The same things were measured in two ways. Each way mixes the same 9 hidden numbers, adds some noise and spreads widely along 5 directions of its own, which tell nothing about the thing.
Some things both ways: the first way, then the second way.
[-45 -20  32 -29  36   3 -21  13   3  11 -11  17   5   8 -35 -13  20   5
 -14]
[-29 -19  -1  10 -10  -6  -6  11  16  33  27  20 -22 -22 -18  29 -29 -14
 -17 -69 -27 -10  10]

[ -5  15  12 -11  11  20 -30  -9 -15   7  13  -9  11  -2  -9   3   8  21
 -10]
[  7  12  -6   5 -16 -12 -18  -3 -34 -23  -2  15  16  18  -7  -5  -7  11
  56  -7   0  -2   2]

[ 19  -5  -5  17   0  -4 -20 -10   8 -18   3  21   1  -5 -13  21   1 -28
  -9]
[-44  -5  18  10 -14  20  26  40  -9  15  -7  23 -29  -8  -7  19 -16  -7
  26 -20 -17 -14 -36]

[  7 -11  -8 -43   3 -14 -31  -4   1   9   6   0  13   5  -8 -12   9  16
 -16]
[-16  18  -6 -23   2  -4 -18  -1 -21 -26  21   3  36  -3  -2 -15  11  10
  12  32   7  18  -9]

[ 17   0 -32   7  -7  -5 -17   9   0 -10  16  -2 -10 -14  -8   0   5  -4
 -12]
[-24  -9   2 -12 -24   5  -2   3  -9  -3  15   3  -1  15  -8   0   0   8
 -17 -11 -12   5  -2]

[  1   5   4  12 -11  -2  13  -4  25 -22  23  13 -17  24  -2  33  10   4
 -20]
[-13  11  33 -14   5  33  13 -12  -2   4  37 -18 -23   2  -1 -16  22  10
 -15  24 -18  13 -40]

[ 33 -45  -2 -18  -9 -41  15   2  22  12 -25  16   7  11  18 -25 -17   6
   4]
[-11   8  -5  15 -24   2  18   7 -40 -13  -9 -11  22   9 -15  10  -3 -10
  55  -5  10  -4 -29]

[ 20 -25   3 -18  17 -27   9   7  13  11 -31  17 -18   2   2 -14  -1  15
   7]
[ -6  21   4 -12 -12  27  13   9 -50 -35  -7 -19  19  29  -8 -25  16  18
  54  47  16  18 -34]

[  6 -40  12  -7  17 -26 -13  -7  18   6 -34  39 -10   0 -27   6   4 -17
 -13]
[ -4  14  24 -23 -20   8  14  45 -19 -35   7  44 -49  34  18  -4   7  21
  16  -2   7  10 -11]

[-32 -15  10 -22  24  25 -11  17  10   4   4 -14 -10  28  -7   6  16   7
  16]
[-22   3   9  11  -1  12  -7 -38 -44  -8 -25   2  18  14 -14 -11  41  15
  42  44  -5  11 -40]

[ 17 -15 -31 -31  -4 -16   8 -14   7   9  -9   3  -4   8 -14  -4   6  -3
 -18]
[-12  -7 -16   5 -16  -9  -2   1   4  22  22  -8  14  -1 -21   0 -28  12
  -3 -22 -15 -16   0]

[-25  -6  17 -25  15   4  27  20 -15  -6 -21   0   3  26  13 -14   5  12
  21]
[-14   7  24 -12 -15  13  14   4 -14 -24   6  19  -5  24   7  -7  11  11
  -2  12  -7  18  -8]

[ -2   9 -17   5  19  10 -37  -6 -10  -5   4  20  -5 -31 -50   3  23 -18
 -28]
[ -9  -4 -13 -10 -16   0   0  28  -3  -8  14  20 -21  21 -18   1 -16  26
  14 -28  -3   4  14]

[ 35  -7  -8  26  -3  -5 -37   3  12 -13   1  28  -4   3  14  -1  22 -23
 -13]
[-27  -2  10   4  -9   1  -8   9 -19   3  18  17 -18 -11 -18  23 -11 -16
   7 -39 -13  11 -14]

[ 10  -5 -14 -18  14 -22 -27  24  -2   4   5 -10   5 -12  13 -36  -3  12
   2]
[-47 -17 -27  10 -24   3 -10   6 -44  -5 -17 -15  38 -11 -19  19  -1 -27
  40 -18   8  -2 -12]

[  4  24   7 -18   5  -9   3 -14   4  12  41 -31  54  -4  17 -38 -29   2
 -17]
[ -2  -2 -11  -1   3  -5   6   2   1   0   7   7  28  -4   6  -6   5   3
 -11  -3  26  12  30]

[ 36 -20 -30 -13  -4 -43   5  35   3  -9 -16  12 -21  -7  23 -33  -2  27
  15]
[-15  28  22 -20 -21  34   5  13 -56 -32  -4   2   2  34 -15 -21   9  18
  39  41   5  34 -40]

[-32   8  17 -26  32  15  -6  13 -14   3  -5   0  11   7 -10 -22  19   4
   1]
[-30 -27 -20   0 -12 -17   2   3   7  -3  27  -4  19 -10 -12  17 -18 -11
 -31 -40 -10   0  17]

[-18  17   6 -24   1  12   6   2 -35   3  16 -34  38 -10   4 -18 -25  22
   8]
[ -8   6  -5   1  -2   8   0 -25  11  -1   1   2  50   1   3  -9   9   9
  13   7 -10   8  28]

[ -5 -26 -22 -34 -13 -19  17  15  -3  -7  -9  11  11  -2 -16 -24   6  -9
 -16]
[  4  13   9   9   7  17   0 -28  -3   8   4  10   7  12 -25  -8   7  25
  23   4 -15  22   3]

[-37   2  22 -11  12  16   7  13 -25  -8   2   2  21   0 -26 -11  -2  16
   3]
[-11  -5 -12  -6 -29  -6  26  16   1 -30   8   4   3  24  -1  16   7   5
  17 -23   0   0  10]

[-16   3   0  -2  19  30 -55   9  -9 -11   6  35  -8  -1 -46   1  59  -6
 -29]
[-15  13  -3 -17   7   3 -16   2  -7  -7  38  10  -8  -2 -36  -1  -8  19
   2  -5 -16  30 -10]

[ 47  -9 -39  -6 -22 -22  21 -26  13   1  -6   7   2  11  16  -3  -3 -23
 -18]
[-13  11   5   2  -7  24  12   0 -25  10  -4 -18  30   5 -11 -21  -3  12
  24  32   7   4 -24]

[ 24  -3   8  21  14   5  -2 -10  10   2 -24  22 -20  21  14  10  17 -12
   1]
[ -3  14  15 -13   0  20   1  -7 -13  -9  22  -5  -2  12  -5 -15  15  15
   4  17  -2  22  -9]

[ 17  16 -16   7  -5   0 -10   4  -4 -11  20 -16   3  -5  18   2  -9  -2
  -1]
[-30 -10   1   9 -22  11   2  -1 -36  -9 -15  -5  19   7   0   3   6 -10
  31   1   0  -4 -17]

Other things, the second way, with their names:
(77): [ -1  -2  26  18  22  -6  -9 -32 -15   4   9  40 -32   1 -20   5  13  14
  -4 -12 -16  27 -10]
(349): [-13  19  15 -19 -23  24 -10  15 -21  -1  16  -1  10   1  20  -8  10 -14
  12   0  10   4   0]
(163): [-23  14  12  13  29  43 -16 -31  -1  57  13 -21  19 -43 -16 -12  17  -6
  17  19  -8   9 -19]
(455): [ -1  23  30 -16 -16  21  11  27 -27 -21  18  10 -14  24   6 -21 -17  13
  16  13  -4  12 -23]
(146): [ 22  14  14  -8 -13  -2  -6  -4 -28 -11  11  28 -24  40 -12 -17   2  34
   0   1   9  26   5]
(407): [-49 -10  26 -11 -21  26   8   2 -22   0   3 -10  36   2  12 -21 -16  -7
 -30  29 -20   2 -24]
(278): [ -9   8  -2  17   3   7 -17  -3  -7  25  13   9  -4 -18 -22   8 -18  -2
  43 -33 -19  -7  -4]
(214): [-27  -3  17  -3 -28  13  12  12 -23 -11  -4   7  15  19   6  -9 -15   4
   7   8 -14  -6 -16]
(104): [-44 -28   1  -6 -52 -15   8  31 -27 -20  -9  29 -14  32   0  17 -17   4
 -10 -27 -14 -16 -14]
(165): [  2   8  -2 -15 -29  -1   9  29  -2 -10   9  19  11  30   6 -14 -25  25
  -3  -9   5   2  26]
(242): [  7  14  29 -13  -7   4   2  18 -42 -30  -1  39 -27  40   1 -28  -5  37
   9  28   8  22 -18]
(40): [ -3  33  49   0   9  34  -9  -9   8  33   6  46 -20   4   0 -23  -5  33
  16  21 -36  10 -13]
(89): [-26  -4   1   0 -10   8  10  -2  -7  -3   8   1  -5  -3  -6  16  24  -8
  11 -13  -2   5 -11]
(396): [-44  -4  12  -8  -3   4  -5 -10   4  13  26  11   3 -20 -13  16   9  -9
 -28  -6 -25  12 -22]
(9): [-30   7  18   2   8  27   7 -10 -14 -10  -1  -2  17  -8   1  -7  16   1
  35  24 -17   8 -25]
(390): [-26  -6  24   1 -26  -2  14  26 -34 -13  -7  25  -7  21   8 -10 -24  12
   6  12 -13 -15 -36]
(283): [-27 -14  34 -10 -16  17 -14  10  10  29  35  15 -16  -5  16 -13 -39  -2
 -53 -29 -38 -11   9]
(293): [-10   0  -7   2  -2  -8   2  -9 -14  -2  12   5  10  -2 -19   9  11  -1
  -5  -9  12  21  -1]
(229): [-12  -3 -32  -3  -5   8   2 -13 -31 -10  -7 -25  28  20 -36 -12  22  25
  25  26  20  24  -6]
(268): [-13  -8  23   2   2  13   4 -18   6  17  29 -10   8  -8   6 -15  -9   0
 -30  -1 -24  -3  -6]
(223): [-28   0  -2 -13 -22   6   6  -5 -10 -17   8  -8  19  10   2   0  22   3
  10  15 -10  -4 -19]
(453): [ 12  -2  18  21 -11   2   2  -1 -42 -14   5   9 -14  19 -12  -4 -29  -1
  29 -32  -6   7  -4]
(243): [-23   2   5   7  -9  21   8 -10  12  35  -2   6   2   5 -19  -4   3  24
  10   7 -24  -8 -14]
(63): [ -3  -5   6   7 -14  -4  -9  -8  -7   3  -4  21  26  20   1 -20 -29  26
   9   0 -24 -11  15]
(323): [-16   5  14 -12 -38   8  21  37 -27 -21  16   2 -18  22   5   7 -12  -7
   9 -16   2  -3 -24]
(239): [-25  27  12 -16 -26  15 -16 -11 -18  -4   2   5  50   1  11  -7  14  -5
  24  26 -10   2 -10]
(137): [-34 -17  15   5 -34   3  16  15 -35 -22  -9   9   5  16   8   9  -9 -16
   4 -14  -7  -5 -19]
(367): [-12   6 -17  18  -5  14  -1  -6 -29   2  -7 -19  24  -6 -25   7   2  -7
  72 -10   2  -2 -14]
(298): [ -9  14  26 -27  -2   9 -11  10 -10 -17  23  33 -33  20   9 -20  13  31
  -9  20 -10  16 -12]
(237): [-11  -6 -30 -23  -1  -3  13  11   2 -35  37 -37  34   3  -1 -14   6   9
  -1  12  13   5   6]
(442): [-16 -10 -11 -12 -49  11  15  15 -50 -34 -20 -12  21  58 -12 -19  -3  26
  16  22  13   9 -10]
(306): [ -1  13   2  -9   1   8  -3 -17   1  -5  18   7   1  13 -15  -5  20  23
  11   8  -9  19   2]
(69): [ -6  20  29   9  -3  29  -1 -10  -6  24  11   5   1  -3  -5 -12 -16   8
  31   3 -30  -5 -19]
(392): [ 20  23  18  -6  11  -5 -18 -22 -12  -9  10  35  13  19   0 -28   5  35
   4  24  -1  26  16]
(345): [-24 -14   7 -20 -18   2   0  15   3 -13  31   6  -8   8   9  -1  -8   1
 -31 -20 -12   2   9]
(471): [-15  -1  11  13 -32  12  24  19 -20  -2  -9   3 -27  24  -6   8  -7  11
  55 -13 -22 -30 -39]
(370): [ -5  -3   2   0 -24  -4  -2  -2 -26 -14  -1   8   0  31  -9 -10  -3  23
  17   4  -8  -3 -12]
(402): [ -1  24   3  -3   2  16 -13  -4  -1  13  25   7  -7  -9 -18   5   6   3
  31 -19  -7  16   1]

Some of these things the first way, each followed by its name:
[ 45  -1   9  16  18 -10  26  -6   6   2 -56  28 -27  21  54  -5  19 -23
  16]
(453)
[-26 -16 -24 -37  19   0   2  18   1   6  -1   9   1   1 -38 -40  29 -13
 -22]
(229)
[-22  12  24   4  19  23  -6  12 -10  -5   7 -10   4   6   3   0   3  13
  11]
(137)
[-15   6  -1 -39  -9 -15  40  -4   7  -8  12 -15   4  19   8   8  -5   8
 -19]
(268)
[-18 -20   3 -40  13 -21   3  -2  -9  25  -4  -3  24 -23 -41 -33 -19  24
 -19]
(165)
[-25  18  20   5   8  17 -10  14  -2 -14  37 -11  20  14   2  -4  -2  12
  -1]
(89)
[-35 -32  -7 -32   6   4  -1   3   4   7   6  -3   4  -3 -57   3  -3   5
 -15]
(243)
[  6 -14  -7  -2   8  -2  -2   0  19  12   3   9   0  11  -6 -20  16  -8
 -18]
(146)
[ 28 -28 -10 -22   3 -38   3  16  27   8   0   1  17  16  31 -51 -11  -1
   8]
(293)
[  4  -5 -19 -35   4 -17  13   1  11  -6  -1   5  -2  10  -4  -9  16 -11
 -16]
(242)
[ 38 -13 -13  -3  -4 -14   2 -11   0   0 -20  -5 -11  12  25  16 -15   1
  19]
(40)
[-28   6  24 -32  15 -13  -4   1  23  10  40 -19  21  14  -2 -12  -9  25
 -25]
(163)
[  3   7   0 -31  30   9   3  -4 -22  19 -21 -29  -6 -11   4   0 -14  22
  28]
(63)
[ 31 -29   4 -19  22 -33 -14  -2  14  17 -42  18 -17   5  16  -9   1   2
   8]
(278)
[-11 -18 -25 -34  21 -26  13  40  -3  11   1 -20 -13 -31 -24 -45 -16  38
  11]
(442)
[-10 -10  14 -18  25  13   8  17  15 -10 -15   9  -5  45  31 -11  32 -26
  16]
(77)
[ 29  15  10   6  30   1 -16 -20   1   7 -12  11 -10 -12  -3  10   2   4
   2]
(237)
[  6 -27 -17 -20 -15 -27  21   0  12 -13  -4   9 -17  -5 -27  26 -15   7
  -8]
(471)
[ 34 -13 -19  -4 -24 -18  23 -22  -2  -7 -28  14 -13  18  18  24  -1 -11
  -9]
(69)
